There are 3 nested groupings, the coarsest first. Each group lies inside one group of the grouping before and may be the whole of it. The rows also spread widely along 9 directions, which tell nothing about the answers.
(in the rows, 128 means zero)
Known rows, each followed by its group in each grouping:
[120 176 133 132 196 107  78 162 109 117 158 168  87 113 131  90 105 118
 200] => q_326 sope q_365
[ 85 119 120 121 148 132  83 158 126 135 146 143 111 130 168 127 152 116
 144] => q_326 mizi q_794
[ 96 154 111 147 124  90 127 128  61 134 169 141 101 177 139 183 162 124
 179] => q_27 popa q_355
[105 176 148 131 179 130  85 160 147 124 152 120 115 159 177 104 106 130
  93] => q_326 Rezel q_494
[ 90 105  90 173 118 150  98 221 174 127 129 164 148  79 166 149 182 142
 178] => q_27 sabo q_346
[118 176 126 137 113 102 162 104 101 118 137 148 101 139  83  78 119 106
 151] => q_326 mizi q_621
[129 111 138  83 119 119 193 105 110  30 152 139 138 156 116 141 145  98
 153] => q_326 Rezel q_525
[152 173 149 150  93 106 174  99 162  98 160 135 139 156  79  62  90 133
 111] => q_27 mugil q_334
[120 210 131 148 190 133 108 203 122 109 157 104  76 131 179  59  86 103
 130] => q_27 kezin q_321
[163 107 147 119 132 145 147 135 189  48 121 171 166  81  93  82 125 127
 158] => q_326 sope q_499
[126 131 141 114 145 124 143  88 118  82 180 132 132 175 159 109 119 131
 134] => q_326 sope q_126
[112 115 108 165  78 137 152  86 122 120 135 131 165 145 155 175 174 171
 133] => q_27 kezin q_577
[149 121 131  97 193 151 118 101  93  85 144 138  97 101 140 114 124 114
 200] => q_326 lotid q_486
[122 144 142 106 179 147 102 133 135 123 126 104  93 138 177  91 112 110
  96] => q_326 Rezel q_519
[140 131 153 124 155 123 118 220 164  73  97 155 163  86 123 168 158 132
 160] => q_27 mugil q_334
[158 102 147 109 135 118 115  89 129 135 120 157 112  81  64 100 122 124
 161] => q_27 mugil q_334
[164 151 190  97 161  94 126 153 150  84 112 122 131 103  85  78  94  99
  92] => q_27 kezin q_321
[100  97 156  72 154  79  83 135  93 143 121 151 109 133 122 158 156  97
 126] => q_326 sope q_499
[ 97 161 116 137 129 118 141 178 116  94 114 154 134 137 154 162 173 130
 164] => q_326 sope q_365
[164 101 166  95 138 162 158 118 182  86  73 119 148  80 108  63 124 114
  91] => q_326 mizi q_621
[138 141 160 132 117 108 140  52 159 106 172 143 157 169 101  75  91 147
  97] => q_326 mizi q_794
[132 123 150  95  90  90 153 144 157 112 139 134 103 136  70  59 119  80
  96] => q_27 mugil q_334
[102 126  83 148 133 204 145 117 124 134 133 106  84 133 220  78 156 125
 143] => q_326 sope q_365
[129 174 128 140 198 188 119 174 129 108  84 101 101 101 207 127 139 131
 131] => q_326 Rezel q_519
[102 150 114 148  92 101 141 140 119 131 173 147 122 169 127 129 142 132
 149] => q_27 mugil q_334
[128 179 117 142 142 134 183  85  68  91 145 128 118 159 145 137 133 133
 171] => q_326 mizi q_621

New rows, each followed by its group in each grouping:
[123  62 147  91 121 117 113 109 139 117 110 160 152 112 119 152 168 124
 131] => q_326 sope q_499
[116 139 128 147 110 142 137 191 147 134  79 113 111 101 141 127 172 109
 112] => q_27 popa q_355
[140 111 139 115 192 172  88 133 136 134 144 104  96 112 186  87 108 123
 130] => q_27 mugil q_334
[113 111 136 149 144 150 102 146 156  99 183 123 162 169 200 151 141 158
 130] => q_27 popa q_355
[140 202 116 161 139 132 181 106  82  94 160 116 103 162 146 118 116 139
 169] => q_27 mugil q_334
[131 113 143 100 125 129 139 131 138 112  80 143 117  84  96 106 153  95
 127] => q_326 mizi q_794
[111 155 107 140 117 122 133 148 114 140 113 161  77  97 102  72 139  93
 169] => q_326 sope q_499
[109 141 130 149 116 143 150 104 147 100 157 124 160 178 177 129 136 151
 104] => q_326 mizi q_794
[115 118 120 111 123 131 136 144 113 116 146 116  78 131 132  90 140  81
 142] => q_27 popa q_355
[104 109 131 113 123 151 138 186 171  74 107 132 160 122 169 137 168 115
 113] => q_326 mizi q_794
[118 184 134 127 195 122 118 164  95  81 156 133 118 155 182 141 119 125
 159] => q_326 sope q_499
[144 105 184 104 126  99  94 180 183 129  62 139 157  86  80 142 154 116
  83] => q_27 popa q_355
[ 96 181 109 174 101 132 143 110 114 164 108 131 120 159 164 132 161 151
 121] => q_326 sope q_365
[133 119 124 112 187 175 141 151 109  71 112 122 136 112 201 156 157 126
 163] => q_326 sope q_499
[127 120 111 144 154 143 125 166 137  85 152 147 139  95 154 133 142 135
 191] => q_27 sabo q_346
[ 79 134 128 126 151 133  93 178 121 148 101 117 126 141 197 170 171 125
 101] => q_326 mizi q_794
[133 121 143 162 115 141 141 145 166  94 116 137 191 130 151 192 172 169
 129] => q_27 popa q_355
[114 123 123 114 126 149 159  81 121 100 160 105 120 183 183 117 135 126
 106] => q_326 Rezel q_519
[173 112 143 129 101 139 205  76 145  89  83 119 149  81  85 110 143 124
 134] => q_27 sabo q_346
[105  59 122 121  70 140 121 134 178 163 120 123 128 124 135  99 165 117
  81] => q_27 mugil q_334
[120 107 140 106 132 110 113 155 129 155  83 120 108  90 119 132 155 101
 110] => q_27 sabo q_346
[ 83 171  88 153  98 122 153 161  76 143 117 117  75 126 150 126 166 102
 153] => q_27 kezin q_577
[118 171 124 184  76 134 159 133 153 158  89 111 126 141 129 115 158 139
  89] => q_27 popa q_355
[109 191 117 190 142 132 110 110 125 199 138 103  99 149 172  91 111 150
  97] => q_27 sabo q_346
[135 146 123 144  76 151 173  98 160 149  56 133 100  85  91  48 153 110
 110] => q_326 sope q_365
[119 134 164 146 130  71  61 148 157 151 157 170 160 147  93 155 129 154
 124] => q_27 popa q_355
[122 109 151 101 146  98  91 165 153 109 129 174 131 108  97 104 132 105
 142] => q_326 sope q_499
[ 91  53 118 112  99 106  91 171 164 141 154 160 127 103 117 113 161 105
 142] => q_27 sabo q_346
[ 80 130 133 115  96  68  97 108 129 144 194 166 112 189 100 116 128 115
 112] => q_326 Rezel q_494
[126 121 122 126 100 130 147 103 133 129  90 145 111 106  98 119 159 119
 137] => q_326 Rezel q_519
[ 78 101 114 132  89 120  85 136 155 181 121 155 105 123 124 116 168 117
 104] => q_326 Rezel q_494
[108 212 127 182 125 107 133 116 110 151 112 153 136 156 139 153 150 170
 143] => q_326 sope q_365
[102  91  89 137  64 132 131 126 122 180 114 152  66  84  88  86 175  96
 168] => q_27 mugil q_334
[143 131 148 113 165 150 101 159 143 147  88 106  90  90 141  83 121 106
 108] => q_27 mugil q_334
[102 127 119 157  84 100 151 238 178  81 104 163 181  95 114 171 187 129
 144] => q_27 sabo q_346
[110 114 124 149  95  85 117 123 130 165 115 165 130 101  80 140 159 132
 150] => q_27 sabo q_346
[125 200 109 188 110 130 169 109 130 108 146 155 133 152 130  97 121 149
 161] => q_326 sope q_499
[126 136 131 174  77 113 125 121 167 153  76 155 159  83  84 132 162 161
 120] => q_27 kezin q_577
[151 168 157 112 141 126 161 129 150  95 106 116 110 127 113  45  98  93
  92] => q_326 sope q_499
[145 143 143 135 206 159  98 153 134  75 192 120 128 147 188 113  98 142
 164] => q_27 popa q_355
[122 132 150 134 168 144 117 156 134  96  91 135 183 122 183 198 167 166
 128] => q_326 mizi q_621
[114 173 129 158 161 140  98 162 146 151 151 112 101 147 176  83 106 136
 105] => q_27 mugil q_334
[129 169 126 151 133 127 154 140 107 100 125 130 137 137 142 165 148 147
 160] => q_27 mugil q_334
[127 173 153 119 172 108 121 189 146  67 152 152 128 140 130  91 101 104
 144] => q_326 sope q_499
[122  87 150 112 158 109  71  92 112 151 164 132 126 135 143 136 126 136
 124] => q_27 kezin q_321
[157 146 131 144 135 144 153 134 126  95 108 140 108  83  99 102 139 112
 180] => q_27 popa q_355
[106 120 113 151 168 151  59 109 114 171 135 162 110  96 153 135 143 154
 183] => q_326 mizi q_794
[108 103 141  98  87  85 127 163 116 156  68 139 109 101  84 164 191  94
 118] => q_27 mugil q_334
[151 121 164 116 147 106 121 192 149  53  96 164 177  70  93 171 156 131
 163] => q_27 kezin q_321
[107 129 140 126 136 110  75 164 127 187  86 119  89  90 133 111 145 105
  97] => q_27 kezin q_321
[139 177 141 168 106 133 165 127 147 111 110 116 141 143 127 123 139 140
 108] => q_27 popa q_355
[ 95  70 133  88 134  83  57 131 114 147 183 163 104 126 109 114 134 106
 149] => q_27 kezin q_577
[142 142 128 177 141 113  92  70 100 148 147 167 146 108 110 167 135 184
 194] => q_27 kezin q_321
[109 111 166 117 144 101  72 160 184 112 141 163 178 136 129 135 134 144
  99] => q_326 mizi q_794
[145 153 164 139 115 120 157  91 174  99 123 128 176 163 125  91 108 146
  66] => q_326 sope q_499
[123 119 144 110 153 117 101 136 116 125 166 127  97 141 132 102 119 102
 138] => q_27 popa q_355
[122 135 126 114 157 152 143 168 138  73 141 129 103 122 162  76 129  97
 139] => q_326 sope q_126
[105  57 138 114 157 137  47  94 115 182 158 127 116 134 172 166 159 142
 134] => q_27 popa q_355
[125 117 131 118  98 128 145  61 105 159  84 125 104 117 107 141 166 118
 109] => q_326 Rezel q_494
[124 180 144 161 105 128 146 110 166 150  81 121 148 148 142 100 142 153
  66] => q_326 sope q_365
[101  40 114  88 108 146 101 121 128 140  99 155 106  78 121 155 196 101
 155] => q_326 Rezel q_494
[ 91 150 104 154 119 115 120 135  72 172 122 133 105 147 163 198 183 145
 158] => q_27 mugil q_334
